The first 5 rows are patterns. Each new row is the sum of 2 different patterns, raised or lowered, with some noise. Before adding, each is slid sideways (what falls off one end comes back at the other) and multiplied by a number that may be negative. Names go in the order of the patterns.
In the rows, zero is written as 128.
Known rows, each followed by the names of its patterns:
[126 124  96 134 116 101 150 131 114 105 125  95 156 108 150 160 162 131
 162 115 115 144  99 102 112 110 125 131 144 141 102 144  98 148 104 155
 145 142]
Y
[113 111 126 129 123  99 162  95 118 157 151 127 147 123 101 122 151 100
 161 156 129 158 116 111 160 128 122 161 115  93 112 145 119 155 115 164
 144  99]
D
[125 128  98 145 127 161 124 160 142 124 112 142  94  92  93 132  97 100
 108 129 143 105 120 135 123 122 151 138 107 139 142 143 130 107 151 135
 114  97]
Q
[136 157 139 139 163 136 109 157 138 156 129 143 138 127 150 136 117 155
 101 137 111 162 127 112 158  96 161 111 163 148 157 101 112 117  94  91
  92 105]
E
[132 150 141 101 106 127 102 132 118 103 108  96 153 164 138 142 145 100
 136 156  98  98 122  96 162 134 145 109 152 159 108 122 118 134  97 111
 109 118]
Z

New rows, each followed by the names of its patterns:
[104 167 105 109 130 150 122 156 154 129 190 151 171 164 131 128 135 121
 169 143 174 111 182 104 114 131 128 155 184 124 155 174 104 146 175 174
 137 177]
Y D
[173 171 200 195 174 212 154 178 189 205 173 179 192 175 189 192 187 206
 207 188 198 168 169 213 193 184 209 175 173 189 198 197 184 160 195 187
 164 190]
D Z
[121 133 130 137 136  99 104 117 128 108 137 128 175 109 186 145 146  95
 152 111  78 124 117 115  78 101 114 170 121 135 165 157 153 171 137  92
 138 139]
Q E
[149 183 139 179 145 161 147 145 137 169 135 172 135 178 161 127 167 139
 182 139 188 147 181 122 123 125 129 110 136 142 146 180 170 167 184 156
 135 157]
Y E
[147 147 112  91 123  97 142 137 132  89 160 118 105  92 136 123  75 129
  70 135 105 163 143 115  73 102  83  88  77  63  79  94 160 158 133 156
 137  75]
E Z
[ 38 103  94  57  56  67  53 101  60 106 104 113  92 102  86  69 110  40
  58  78  51 102  72 112  81  49  85  71 114  69 130 122 116  97  77  41
  84  70]
Y E
[109 141 124 126 120 131 141  87 123 117 126 118 111  83 146  88  99 150
 140 110 120 112  83 128 128 110 162 160 123 156 104 100 150 107 103 136
  99  94]
Y D
[ 67  82  73 130  91 127  58 122 110  95  88  70 117  43  94  61 104 105
 130  86  54  62  68  41  75  67  74  91  69 122 149 105  94 128  71 122
 119  68]
E Z
[171 153 146 177 133 136 150 164 141 172 136 164 125 135 113 134 125 148
 159 139 159 165 161 150 154 155 140 130 170 126 174 120 160 140 138 143
 150 149]
Y D
[187 162 116 140 160 145 145 179 181 171 164 130 196 111 139 150 170 139
 147 160 176 169 159 216 200 127 163 182 157 157 163 183 138 173 130 139
 135 122]
D Q
[106 140 118 109 141 160 128 104  85 122 107 113 151 108 103 164 127 153
 146 122  96 122 152  90 135 116 147 107 108 126 164 154 143 153 143 147
 164 138]
E Z
[136 195 146 148 189 132 105 140 114 142 146  98 136 160 133 168 190 189
 138 148 139 170 134 135 188 171 168 164 152 146 196  98 190 150 143 125
 143 150]
D E
[ 91 119  98  99  97 133 108  94 136  78  96 126  78 150 119 113  89 119
 112 100 166 100 122  95  84 100 120 122 148 158 159 151 139 117 111  88
 129  93]
D E
[132 112 123 115 105 137 125 110 128  86 152 140 118 118 139  88 140 152
  95 118 135 108 159 131 137 106 137 158  98 139 107 144  90 107 104 118
 129 155]
Y Z
[ 95 119 107 127 116 105 123 104  92  84 116 119  91 126 106 129 113 133
 131  93  79 110  81  78 100 104  76 105 105 107 129  79  99 101 112  93
 101 122]
Q Z
[121 112 131 178 160 164 187 157 150 185 176 187 113  98 144 130 119 172
 137  97 165 183 139 168 101 133 136 146 114 120 180 149 150 152 164 159
 141 151]
Q Z
[107 108 126  95 131 116 109 103 113 114 109 102 101 114  84  92 126 111
 102 114 108 101  99 118 103 123 125 116 129  97 108 131 114 108 119 114
  96 100]
D Q
[112 120 138 131 140 123 145 108 164 121 176 149 187 145 154 116 129 145
 118 130 128 109 149 123 136 149 101 162 121 141 119 165 139 158 157 144
 100 150]
Y D
[146 144 138 124 122 130 101 114 117 107 134 145 142 124 151 129 117 154
 149 156 121 134 141 123 149 134 116 142 100 148 135 158 136 127 142 111
 166 106]
E Z
[144 142 159 135 133 138 127 147 128 108 150 104 126 106 151 110 104 153
  90 142 101 149 145 135  99 114 119  93  88 100  97 126 133 130 117 146
 129 114]
Q E
[161  96 150 116  97 153 152 159 133 150 112 170  85 134 114 100  84 140
 119 119 171 155 120 168 100 101 114  91 160 133 124 115 151  80 129 152
 148 119]
Y D
[ 71  73 119  97  96  94  95  76  89 107  66 101 115  87 107  91  77 109
  81  87 102  88  57  85 113  95 111  93 110  98  76  67  66  84  86  85
  68 121]
Y D
[104  94 114 107  85  97 112  91 116 118 105  99 103 115  84  96  99 112
  87 107 108 113 103 123 119  99  92  96 101 109  97  95 103  83 111 125
 105 103]
Q Z
[144 128 110 128 140 152 142  87 108 112 158  87  94 156 162 136 122 178
 122 143 103 128  77 103 153 158 111 180 160 168 141 170 181 126  99 106
 139 120]
Q Z
[129 126 115 150 112 117 103 146 115 113 140  90 139  99 160 153 147 115
 121 104 103 110  85  94 128 129 144 133 154 123 121 153 123 139 119 134
 116 115]
E Z
[124 184 145 119 133 140 141 134 152 122 164 148 168 173 134 146 166  94
  97 101 146 115 115 107 163 139 116 153 164 141 148 162 139 117 168 141
 179 162]
D Q
[133 134 125 101 100 120 134  90 116 113 139 113 132 148 144 114 114 109
  84  85 115 118 124 151 117 128 154 136 126 115  97 129 103 111 143 106
 108 140]
E Z
[138 132 127 105 141 180 105 135 135 173 137 142 172 113 143 135 127 149
 128 167 131 140 190 149 204 115 188 137 144 122 163 180 162 174 186 187
 153 136]
Q E
[132 150 134 136 162 135 167 122 156 156 142 156 149 116 134 165 144 151
 180 151 146 165 148 173 109 110 152 140 141 164 136 126 183 149 163 173
 108 130]
D Z
[189 179 145 122 127 139 147 188 151 208 144 192 188 168 167 140  86 111
 104 140 150 117 106 182 197 136 174 127 137 129 192 136 106 185 170 176
 146 163]
Q Z
[153 121  95 126 115 150 124 127 134 107 139 132 111 154  77 105  91 135
 104 107 134  68 154 111 150 140 122  88  88 114  71  64  89  93 120 136
 137 132]
E Z
[113  89 111 128  91 107 103 160 102 113  94 104  45  93  76  69 130 125
 103  55  82  74 110  91 118 111 117  76 166 123 100 134  91  56  95 111
  74  82]
Y Z
[ 98  67  98  54  65  98  73  76  74  70  77  90  67 100  73  71  57  86
  57  94 101  85  66  92  51  65  73  53  94  90  57  68  80  45  97  87
  95  81]
Y D
[210 214 180 181 197 179 171 162 181 197 196 208 196 223 195 195 212 199
 206 202 187 187 182 208 184 177 201 180 202 177 205 195 182 208 184 216
 175 217]
Q E
[124  85 121  87  76 104  65  70  86  71  88 101 119 102  72 117  62 114
  62 115  99 103  95  97  65 112  94  84 112 106  93  81  91  59 127  83
 114 123]
Y Q
[162 149 143 147 138 115 124 141 114 143 141 120 156 106 109 147 131 132
 149 121 108 114 144 129 157 115 161 150 114 120 110 137 135 122  96 157
 103 110]
D Q
[138 117 162 121 146 122 176 159 131 152 155 162 153 136 109 157 117 122
 157 161 128 149 127 129 130 151 129 150 158 148 146 151 131 170 128 137
 171 120]
D E
[164 135 168 125 192 176 151 162 157 135 162 128 147 178 148 126 133 154
 106 191 132 198 179 209 169 185 133 154 146 104 108 142 120 133 145 171
 176 119]
Y Q
[139 152 140 151 124 147 114 156 155 147 145 120 117 147 140 149 124 142
 111 104 168 155 158 165 139 123 159 153 133 140 149 111 181 138 168 114
 157 183]
D Z
[ 99 130  91 101 118 132 125  93 128 128 121 125 120 100  92 147 119 102
 134  98 126 144 116 137  98  73 112 118 104 129 111  79 144 121 113 151
  93 114]
D Z
[119 107 116 127  96 125 123 153 116 129 132 101 113  94 125 107 105 125
 138 101 142 150 153 117 153 129 137 113  96 124 123 101 122 127  96 125
 142 118]
Y Q
[140 144 127 167 155 111 158 151 135 150 175 159 128 160 127 145 135 114
 165 141 172 140 132 161 143 135 152 167 133 143 126 119 136 144 127 105
 145 125]
D E
[ 92 131 116  98 165  97 107 134 177 127 134 116  92 135 123 128 113 163
 106 119 107 120 108 112 111 127 125 119 154 168 129 132 142 137 162 136
 160 111]
E Z
[140 184 111  89 123 126  92 150 142  97 148 146 133 179  79 121 126 176
 111 101 175 120 141  97 167 117 134 148 141  98 151 190 183 127 186 152
 157 152]
Q Z
[136  96 136  92 135  74 117  98 118 114 128 130 139 154 134  97 107  91
  94  88  94 133 104  94  95 119  85 112 136 105 103 128  82 139  88 121
 102 124]
D E
[137 104 116 126 113 115 119  99 131 131 113  91 127 105  94 125 103 137
 121 121 125 118  97 128 115 107  96 122  90 107  91 109 134 114 120 123
 114 114]
D Q
[ 83  64  98  63  57  70  62  55  64  77  49  80  87  86  75  91  85  78
  63 101  78  98  60  78  68  69  61  77  77  77  66  87  83  55  63  79
  93  61]
Y Q
[138 122  93 105 106 104 121 133 123  88 116  89  87 103 103 114 110 101
 119 114 101 107 126 112 108 110  85 126  94 100 122 126 127 116 113 114
 116  86]
D Z
[162 126 118 124 120 175 194 157 167 175 113 154 179 128 118 154 105 190
 143 153 115 167 165 137 145 132 165 129 138 137 140 152 160 156 133 120
 161 115]
Y Z
[147 129 161 165 153 146 141 144 147 150 135 135 132 126 165 142 143 128
 152 161 127 137 142 154 135 138 149 130 146 137 148 122 131 144 142 139
 155 147]
Q Z
[172 109 123 161 134 150 189 131 124 136 131 134  96 139 163 156 149 160
 147 155 166 112 152 136 133 136 140 142 140 170 162 134 176  99  94 133
 108 138]
D Z
[ 88 100 111 121  95 150  98 135  91  83  62 107  85 110 106  88 121 148
 122 135 103 114 102  83 129  86 139  75 123  72  86  95 119 114 127  91
 119 123]
Y Z
[82 77 52 36 54 39 82 71 84 46 82 92 43 63 65 78 46 64 43 67 61 71 58 50
 43 69 53 60 67 59 57 53 79 86 66 68 84 46]
Y Z
[197 175 169 182 179 177 208 202 177 207 190 214 176 178 197 208 188 170
 191 188 145 207 185 211 196 222 195 175 170 181 175 149 174 212 176 167
 192 184]
Y Q
[136 122 133 113  92 127 145  93 109  94 101 123  99 108  96 110 143 104
 102 121 129 101 110 100 103 108 121 136  83 116 100 108  98  96  91  97
  93 147]
Y Z
[ 98 106 103 152  57 109  95 105  76 101 105  96 115  58 131  97 102 119
 121  83 122 127 156  82 160 113 144  79  72 113 115 100 134 105  91 114
 105  93]
Y Q
